All groups share one centre, and each spreads out both ways along 9 directions, with some noise.
In the rows, zero is written as 128.
Some rows, each with its group after it:
[118 127  99 144 131 138 113 125 134 119 130 131 122 139 125 111 127 118
 126 121 128] | Gukof
[108 189  95 117 172  75 132 117 186  85 100  64  83 106 140   7 144 192
 147 173 151] | Bidi
[159 135 118 133 137 130 125 139 114  95 127  79 103 124 122 128 121 159
 109 104 176] | nogo
[128 102 120 148 136 151 122 130 163 143  92 116 144 145 140 143 136 109
 123 117 127] | Bidi
[120 148  96 165 114 172 135 114 123 140 124 195 110 139 157 111 152  66
 130 109 109] | nogo
[169  79 134 122  85 151 164 148 116 141  74  84 126 191 152 150 186  73
 140  72 137] | Mes
[127 135  85 151 103 159 126 110 111 133 144 167 103 148 119  98 166  87
 134  96  92] | saso
[132  95 171 108 146 138 110 153 200 143 145 134 207 131 156 151 103  83
 112 143 132] | zav
[154 125 125 124 146 145 130 114 144 109 170 136 123 145 144 105 135 122
 110 102 136] | nogo
[111  81 102 111 139 123 231 110 164 140  93  64 114 191 166 161 111 144
 133 108 150] | Bidi
[131 125 149 140 156 156  94 130 137 142  91 120 124 144 157 164 152 141
 130 125 166] | saso
[117 118 123 170  72 148 123 165  82  85 154 136 137 118  96 122 117 109
 130 128 101] | saso
[111 109  88 152 121 145 120 120 112 120 148 133 123 138  91 117 117 131
 116 117  90] | Bidi
[127 136 141 119 107 123 119 160 130 137 133 158 161 115 135 130 114  64
 131 131 142] | Gukof
[ 91 112  77 161 151 144 126  92 109 123 141 155 101 148 115 120 113 153
 120 128  98] | zav
[118 117 137 136 138 178 140 129 177 166 137 130 173 133 143 159 112 114
  92 136  89] | zav
[105 116 108 140 153 131 114 124 120 148  74 120 125 144 137 134 129 122
 120 136 139] | Gukof
[127  88 107 138 136 154 149 112 143 148 115 134 132 171 142 149 132 101
 119 101 116] | zav
[140 102  93 138 129 150 139 120 178 117 133 130 123 175 159 119 148  76
 139  83 152] | Gukof
[111 123 121 145 102 133 158 136 137 122  94 116 120 141 141 121 148 123
 156 133 117] | Mes
[153 113 122 124 120 130 136 143 102 117 144 106 141 124 103 117 101 119
  87 111 121] | nogo
[ 96 121 154 132 109 157 133  99 133 153 162 163 139 146 129 144 168 165
 157 156  37] | vof
[161 172 164 142  96 187 151 142 158 128 152 170 139 123 191 109 180  73
 131 117 110] | Mes
[121 166  84 167 132 119  85 128 162  86 137 123 104  94  93  74 129 157
 149 137 126] | Mes
[ 89 201 127 143 117  85  86 178 150  89 147 179 158  40 126  91  73  87
 150 186 177] | Mes
[119 181  72 148 106 141 113 127 117 127 161 142  96 101  86 118 117 138
 129 118 123] | nogo
[130  87  83 129 188 117 110  73 127 157  62  72  80 170 101 131 150 196
 116 108 122] | vof
[110 199 110 148 135 169 127 124 117 154 113 118  89 111 138 132 142 166
 118 144 130] | zav
[108 151  97 153 172 173 122  93 152 143 128 147 107 139 156 115 139 151
 106 133 113] | zav
[143 108  79 149 140 176 108 127 175 148 122 110 150 151 117 106 132  92
  87  99  94] | Bidi
[ 39  67 104 159 164 153 173  80 119 153 142 175 151 162 131 140  77 158
  95 181  26] | nogo
[188 118 113 211 127 217 132  95 136 131  94 138 103 130 131 137 167 133
  92  80  62] | zav
[106 108 157 173 112 185 137 131 126 115 137 151 145 147 156 147 146 137
 133 145  85] | vof
[135 115  96 169 132 173 117 109 126 128 126 129 113 139 110 124 136 141
 104 112  86] | zav
[112 180  90 168 195 169  35 126 170 114 138 123 117 105 132 101 118 168
  95 151 165] | Bidi
[183 114 129 126  87 110 109 124  67 101 136 126  87 143  90 121 182 120
 156  67 137] | Bidi
[ 87 108 109 144 149 140 128 115 136 140 108 162 134 151 155 137 114 107
 130 140 130] | Gukof
[115 129 118 146 136 159 113 120 110 127 135 130 121 139 123 117 140 148
 112 133 101] | Mes
[ 88 171  66 168 122 166 148  97 117 148 132 175  81 127 130 139 124 134
 135 120 108] | nogo
[130  60 129 164 148 165 120 101 148 123 129 112 141 163 112 170 129 172
 118 114  86] | Gukof
[121 142 102 143 124 162 112 106 140 171 122 201 134 137 145 101 157  50
 121 119  80] | nogo
[155  79 152 143 112 150 131 119  89 158 119 128 151 123  85 190 114 141
  97 111  71] | Gukof
[ 92 141 106 160 109 133 120 145  97 117 140 131 141  89  77 114  86 152
 106 166  77] | Gukof
[151 119 168 152 116 169 143 140 154 144 120 159 166 112 154 172 120  93
 115 126 111] | zav
[148 105 154 135 146 148 138 115 172 132 157 187 160 131 177 158 113  83
 123 112 135] | zav
[ 93  84 121 122 122 111 182 118 124 169  92 134 154 142 124 168  88 108
 123 143  93] | vof
[118 139  76 135 122 141 115 114 124 135 147 134 103 145 107 109 140 123
 129 106 118] | vof
[ 76 113  33 170 159 160 152  90 131 106 157 148  93 170 131 108  88 134
 106 114 128] | saso
[ 79 102  58 139 128 146 105  91 130 173 127 184 128 176 111 101 152  71
 135 120  62] | saso
[ 84 165 126 150 107 151 141 138  67 111 118 144  94 137 156  94 158 135
 139 156 124] | Mes
[169 160 118 126 164 137  82 103 123 133 118 145  90 126 144 119 156 123
 119  93 176] | Gukof
[101 122 125 162 108 173 146 143 127 124 133 157 144 142 157 143 121  94
 127 134 114] | vof
[193 113 229 140 143 158  99 137 146 144 113 109 173  85 127 208 131 181
 102 137 112] | Gukof
[173 102 182  69 132 129  78 157  98 142 139  49 155 153 103 139 164 156
  98 117 143] | Mes
[152 105 124 122 152 115  88 129 152 135  68  63 130 134 109 103 155 150
 116 128 131] | saso
[132  96  86 148 135 133 129 118 110  97 139  66  98 153  81 145 111 198
 113 101 133] | nogo
[133 138  86 136 122 126 152 114 131 125 140 130 120 117  99  79 120 119
 110 122  76] | saso
[130 170  63 206 148 156 100 158  90  33 124 114  70 107 136  69  95 129
  91 116 213] | vof
[118 172 128 164 128 182 138 114 130 108 167 186 109 120 169 112 142 123
 125 132 115] | vof
[ 89  86  44 158 112 113 144 122 119 108 155 198 136 146 107 115  68  35
 130 101 127] | Gukof
[133 136 112 144 164 150 129  90 135 138 133 157 109 126 140 119 130 145
 108 121 106] | vof
[112  90 157 138 130 137 134 149 149 114 120 123 166 141 152 155 112 120
 134 145 136] | nogo
[105 123  98  99 184 177 164  99 125 185 140 115 123 185 170 141 117 128
  62 119 127] | Bidi
[116 153 113 133 129 126 134 137 149 121 138 146 139 110 140  91 112 102
 117 144 124] | saso
[ 72 122  90 157  89 153 140 155 111 122 123 129 130 158 130 136 122 101
 143 135 126] | vof
[151 115 134 155 133 154  74 141 142 131 102 132 142 129 128 145 150 106
 130 110 144] | Bidi
[129 126  96 160 179 225  49 121 149 178 139 149 158 153 132 152 123  92
  52 107 114] | Bidi
[125 135  66 178 135 160  76 113 103 159  29 109  77 147 109 126 176 128
 131 100 136] | nogo
[106 123  99 206  81 158 134 141 167  87 114 132 134 112 105  92 144 132
 161 146  50] | Mes
[113 109 109 184 137 161  87 137 133 111  92 122 131 132 120 114 138 133
 122 138 104] | Mes
[ 80  87 141 154 143 164 145 129 164 146  81 100 154 165 160 155 133 150
 130 163  98] | Gukof
[111 102  40 152 139 136 143 102 125 104 179 116 110 144  71 101  74 148
  89 105  94] | saso
[109 143  75 171 166 131  69 119 149 111 118 150 120 102 107 109  94 131
 117 133 152] | Mes
[131 132  93 134 203 148  89  70 161 148 136 113  94 143 119 124 136 202
 102 119 124] | Mes
[120 120 133 150 155 182 109 132 171 167  95 147 161 140 167 162 127  88
 104 132 131] | Bidi
[137  91 114 168 151 129  64 123 131  87 118 129 131 129 102  90 135 131
 122 125 120] | zav
[117 142  68 137 121 144  91 125 132 141 157 148 126 133  94 105 123  89
 115 108 116] | vof
[138 139 104 130 128 146 134 120 113 137 154 151 129 123 115 104 116 100
  95 115 100] | nogo
[138 140 118 112 146 139 134 106 167 169 125 155 135 134 151 123 138  88
 115 117 115] | saso
[148 142 168 153 104 159 151 141 141 134 124 178 153 102 166 160 122  75
 129 126 125] | zav
[109 139 104 140 137 126 103 121 116 120 134 122 110 126 104 110 132 160
 131 139 116] | vof
[150 136  87 134 141 141 213  88 149 137 148 122 109 117 123 118  84 146
  80 104  86] | saso
[ 86  91  53 171 146 130 131 133 125  74 143  96 117 151  98  98  72 152
 104 133 132] | saso
[100 171 135  93 156 153 133 121 102 165 162 159 131 132 165 112 118 112
  79 153 123] | Bidi

New rows. What belongs after each?
[127 128 119 136 147 135 123 128 111 123 127 121 126 124 123 112 112 133
  98 133 124] | nogo
[111 155  36 194 147 133 134  95 109  92 154 187  87  85  95  99  58 124
  96 115 122] | Gukof
[124 193  99 107 142 138 135 105 156 139 203 148 111 104 116 113 109 157
 115 124 122] | nogo
[ 92 180 182 160 142 160  98 128  95 144 114 174 130  77 150 161 135 183
 130 192 111] | saso
[114 177  90 151 128 141  72 131 135 145  89 120 101 108 106 128 148 146
 146 131 149] | nogo
[132 133 124 121 115 128 154 137 144 149 134 161 156 115 140 137  98  65
 114 122 129] | vof
[ 61  77 149 162  92 172 201 111 114 155 142 182 163 159 146 183 117 126
 142 163  21] | vof
[126 105 106 154 159 146  88 115 132 124 120 109 123 138 102 129 128 164
 112 126 115] | zav
[101 155 207 154 123 188  55 170 170 125 143 161 185 116 178 133 177 124
 153 184 115] | vof
[113 111  97 175 140 165  99 112 141 142 100 151 134 135 120 120 138 112
 115 129  80] | Bidi
[143 147 151 137  85 124 160 166 183 105 138 150 157 104 162 149 112  71
 162 122 166] | Bidi
[ 76 168  93 150 106 128 140 135  73 124 105 148  93 118 124 106 124 125
 140 154 124] | zav
[128 108 122 141 122 136 104 144 167  98 161 137 155 138 130 115 123  98
 141 120 139] | Gukof
[ 99 137 126 167 168 199 167  82 190 129 150 177 116 159 210 145 144 152
 132 138 106] | Gukof
[ 82 113  40 173 149 152 116  95 159  77 188 163  98 175 129  76 121 124
 143 111 120] | Gukof
[121 130 124 186  99 153 127 127  89 104 158 168 131  88  86 147  97 145
 118 135  76] | zav
[131 140 140 153 108 181 153 130 162 112 181 143 144 119 137 131 131 138
 122 130  84] | Gukof
[ 90 144 143  99 197 145  98 125 134 173  91 107 145 140 165 102 134 141
  81 181 130] | Bidi
[150 165  81 152 141 160 158 104 154 129 124 162  94 132 168 115 124  89
 115  89 155] | Gukof
[160  72 174 144 180 139  75 139 128  68 116 127 150 161 182  61 160 102
  96 133 151] | nogo
[109 134  84 144 138 135 121 124 116 134  98 117 108 139 120 108 130 124
 115 125 129] | Gukof
[146 150  80 138 110 148 154 121 103 134 143 116  95 124 100 136 113 133
 107  90 130] | nogo
[149 122 117 101 145 121 118 120 136 146 141 106 125 141 115 139 126 131
 115 100 150] | Mes
[107 136  77 155 126 151 127 125 168  91 172 150 121 147 142  86 124 103
 136 117 130] | Gukof
[141 120 127 175 130 190 133 119 127 106 138 142 112 151 158 129 156 131
 116 106 113] | vof
[ 97  88  96 143 146 102  96 116 110 101 137 142 123 145 103 114 110 132
 136 134 132] | zav
[140 100 115 145 131 146  92 133 135 159  56  98 131 150 120 147 159 106
 126 108 131] | nogo
[128 128  44 202 156 174 144  78 178 127  73 163  73 156 163 118 148 100
 140  83 137] | Mes
[188 149 179 117 174 163  78 107 184 126 145 138 115 139 189 142 191 146
 136 100 177] | Gukof
[119 139 119 156 120 132 128 117 119 116 122 161 109 120 135 121 140 124
 148 130 120] | Bidi
[134 141 158 134 121 153 123 142 163 160  97 171 170 118 177 121 148  54
 125 143 111] | Bidi
[ 97 100  72 151 114 133 124 141 136 107 138 134 138 157 120  91 116  77
 127 122 117] | saso
[102 135 106 125 124 120  96 138 100 134 128 138 126 132 112 106 129 102
 126 135 128] | Gukof
[119 130 107 133 114 141 150 128 115 142 144 141 137 122 111 136  99 114
 105 127  98] | nogo
[ 82 125 129 160 123 156 133 132 150 106 182 170 155 121 136 128 100 135
 132 165  83] | Gukof
[ 89  88 108 171 163 143 127 104 153 121 130 179 143 141 147 154  86 119
 128 141 126] | Gukof
[106 104 109 150 200 207  78 114 155 188  97 118 152 169 154 173 120 128
  59 130 129] | Bidi
[105 153 135 142 139 133 117 130 144 131 109 159 137 108 155 107 129 116
 133 165 119] | Bidi
[145 140  88 111 132 129 124  99 145 171 167 167 132 124  97 114 117  90
 105  96  91] | vof
[191 145 120 187  93 227 147 125 134 156 101 107 117 118 116 151 165 129
  85  82  61] | zav
[146 111 115 142 194 177 124  76 187 149 135 153 124 166 181 140 140 126
 105  96 130] | zav
[100 116  57 193 163 145 154  92 165 102 129 191 111 128 150 127  63 103
 117 118 140] | Gukof
[122 141 115 153 133 133  93 125 126 117 114 148 122 114 120  95 145 127
 131 141 109] | Bidi
[125 105 112 129 117 132  92 151 140 144 121 117 164 134  98 135 115  86
 115 120 121] | vof
[ 81 144  61 150 109 123 130 145  76 144  75  88 109 123  80  87 112 129
 106 152 101] | Gukof
[121 120 109 142 120 145 130 117 125 123 134 112 114 145 112 115 147 153
 126 120  95] | Mes
[146  36 121  76 130 125 178 104 145 164 195  90 188 167  69 152  71 131
  66 105  36] | nogo
[109 111 122 188 132 170  78 143 134 116 122 149 159 115 110 119 119 119
 105 150  85] | Mes
[115  96 153 134 147 159  94 106 114 145 137 126 134 158 121 157 162 179
 124 137  85] | Gukof
[141  60 143 120  88 128 122 161 148 158  62 102 180 169 129 137 159  43
 144 111 108] | saso
[117  99 120 145 164 157  90 107 171 106 158 138 126 173 155 123 155 146
 142 119 134] | Gukof
[122  81 103 171 120 123 135 144 101  87  89  52 125 133  79 109 104 180
 106 139  99] | saso
[ 68 197  92  92 205 170 128  92 175 194 131 104  92 158 179 133 136 190
 106 157 159] | zav
[130 130 130 148 108 175 140 130 122 129 154 158 140 135 142 124 143 103
 109 124  87] | Mes
[105 110  81 132 129 132 108 125 126 126 133 140 117 166 122 100 138  93
 131 111 132] | Gukof
[143  96 103 146 155 153 105  85  96 150 113 125  97 161 104 152 146 157
 108  90 106] | Gukof
[102 128 110 169 150 152  97 117 128 126  93 151 112 140 151 114 151 123
 135 140 127] | nogo
[152 114 108 150 131 155  92  97 117 100 216 171 115 134  89 128 132 149
 120  88  94] | Gukof
[135 143 115 145 135 144 121 120 129 131 130 150 122 118 131 130 122 122
 116 119 131] | Gukof
[154 141 125 130 119 142 151 145 103 140 115 130 130 118 136 126 111  86
  89 113 136] | nogo
[ 99 152 105 120 211 209 117 124 208 191 126 118 164 154 194 135  99 107
  48 146 147] | Bidi
[ 89 121 108 138 150 150 117 115 158 126 129 142 122 165 165 113 146 121
 144 135 135] | Gukof
[123  70  87 154  81 119 154 147 117 120  83 100 135 159  97 141 123  86
 148  99 119] | Mes
[148 180 142 125 148 154 104 126 162 140 123 175 126 119 191  96 167  73
 129 124 160] | nogo
[129  92 120 147 123 131 170 141 144 158  59 134 158 129 152 171  86  63
 113 121 139] | Gukof
[130 108  93 180 135 174 109 111 148 135 102 150 122 143 129 146 139 112
 127 101 108] | Bidi
[132 106 107 162 151 145 112 117 114 105 104 101 108 141 115 121 132 166
 111 123 126] | vof
[119 147 102 135 148 153 137 118 136 153  78 112  98 156 164 116 159 122
 121 124 146] | Gukof
[ 73  62  74 156 141 154 132 107 146 123 124 123 127 202 131 128 135 128
 136 125 100] | Gukof
[114 110 136 128 159 139 110 120 139 151 117 146 156 132 140 108 124 112
 100 154  94] | nogo
[129 110 110 125 167 123 106  94 140 162 103 118 123 140 110 132 132 150
 112 125 106] | vof
[110 126 148 119 118 157 142 132 134 162 126 141 142 158 165 140 159 103
 130 134 107] | Gukof
[117 165 114 129 130  75 127 124 135  77 111 103  88 102 122  56 147 170
 168 156 142] | Bidi
[182 163 145 105 130 163 118 129 166 148 185 113 133 114 123 177 129 147
 109  84 157] | zav
[132  93 104 159 109 169 150 119 142 131 122 159 126 170 155 140 155  74
 138  91 113] | nogo
[130 178 145 191 136 190 139 109 133 127 146 197 119  79 155 150 116 149
 106 147  86] | zav
[116 172  73 153 143 176 161  80 128 161 126 176  74 141 160 128 148 118
 120 100 124] | nogo
[ 87 160  93 155 124 160 134 111 156 171 101 156 109 133 142 168 138 128
 152 131 124] | nogo
[106 138  73 148 167 161  92  69 108 121 177 167  68 169 125  94 167 170
 126 108 106] | Gukof
[ 52 111 103 138 119 153  91 128 131 164 120 134 147 163 108 142 147 137
 150 160  84] | vof
[141 112  85 169 134 178 127 123 132 134 148 169 142 132 124 131  97  68
  80  96 109] | vof
[107 119 120 123 127 155 196 103 167 159 153 146 136 155 158 181 106 132
 133 118 112] | nogo
[132  90  91 130 154 134  72  88 120 116 169 165 105 181 119 117 159 117
 140  85 139] | Gukof
[ 73  95  98 149 127 123 129 140 117 131  77 131 141 160 138  97 129  85
 131 157 111] | zav
[ 86 171 127 162 124 142 121 136 125 106 113 151 115 106 149  95 139 141
 146 174 118] | Mes
[144 100 120 133 144 136 102 130 146 145  96 107 142 143 123 138 129 111
 113 112 134] | vof
[124 168  86 198 152 152 133 126 151  93 113 122 108  72 114 108  74 171
  96 149 124] | Gukof
[102 134 120 136 162 140 108 113 159 126 137 179 127 146 175 120 135 101
 143 133 159] | Gukof
[152  77 139 138  96 118 114 130  53 106 123 116 103 159  92 195 145 149
 153  82 158] | Bidi
[127 156 185 135 114 190 113 146 113 124 154 128 142 128 159 102 186 151
 115 161  82] | Mes
[ 95 158 124 162 104 129 121 144  87 114 142 157 127  85 100 135  97 148
 129 163 107] | zav
[134 120 118 148 122 137 118 135 123 107 119 106 122 130 116 116 130 134
 120 123 127] | saso
[149 108 103 119 141 114 102 123 155 144  81  84 131 144 107  85 159 110
 122 115 114] | saso
[ 90 132 107 151 137 155 167  92 119 144 133 166 106 145 150 136 127 145
 130 141  90] | vof
[ 60 104  39 182 141 149 179 107 133 132  81 132 106 160 137 118  87 109
 117 134 107] | Gukof
[117 117 137 155 125 167 104 143  94 124 111 132 133 145 142 123 149 116
 111 140 114] | Mes
[137  98 137 183 135 194  59 154 177 158  92 154 191 124 134 180 121  68
 108 123 119] | Bidi
[ 66 150 134 155 122 145 164 132 142  96 186 176 139 111 158 147  80 152
 145 172 126] | nogo
[125 118 103 146 153 146 118 106 111 141  98 117 110 147 127 122 133 135
 102 123 116] | nogo
[220 117 109 153 163 188 112  72 172 120 177 151  95 151 137 141 160 130
  99  35 133] | zav
[ 67  65 130 166 148 129 105 131 132  86 140 109 154 149 109 139  93 189
 136 178 103] | nogo
[115 148 114 132 114 149 148 130 141 136 150 168 130 135 159 114 132  80
 131 125 128] | Gukof
[145 186  51 149 129 159  87  98 120 174  98 143  72 125  96 102 174 107
 123  84 122] | nogo
[140 105 148 115 117 147 164 115  69 148 133 152 106 170 160 201 142 114
 131  87 158] | Bidi
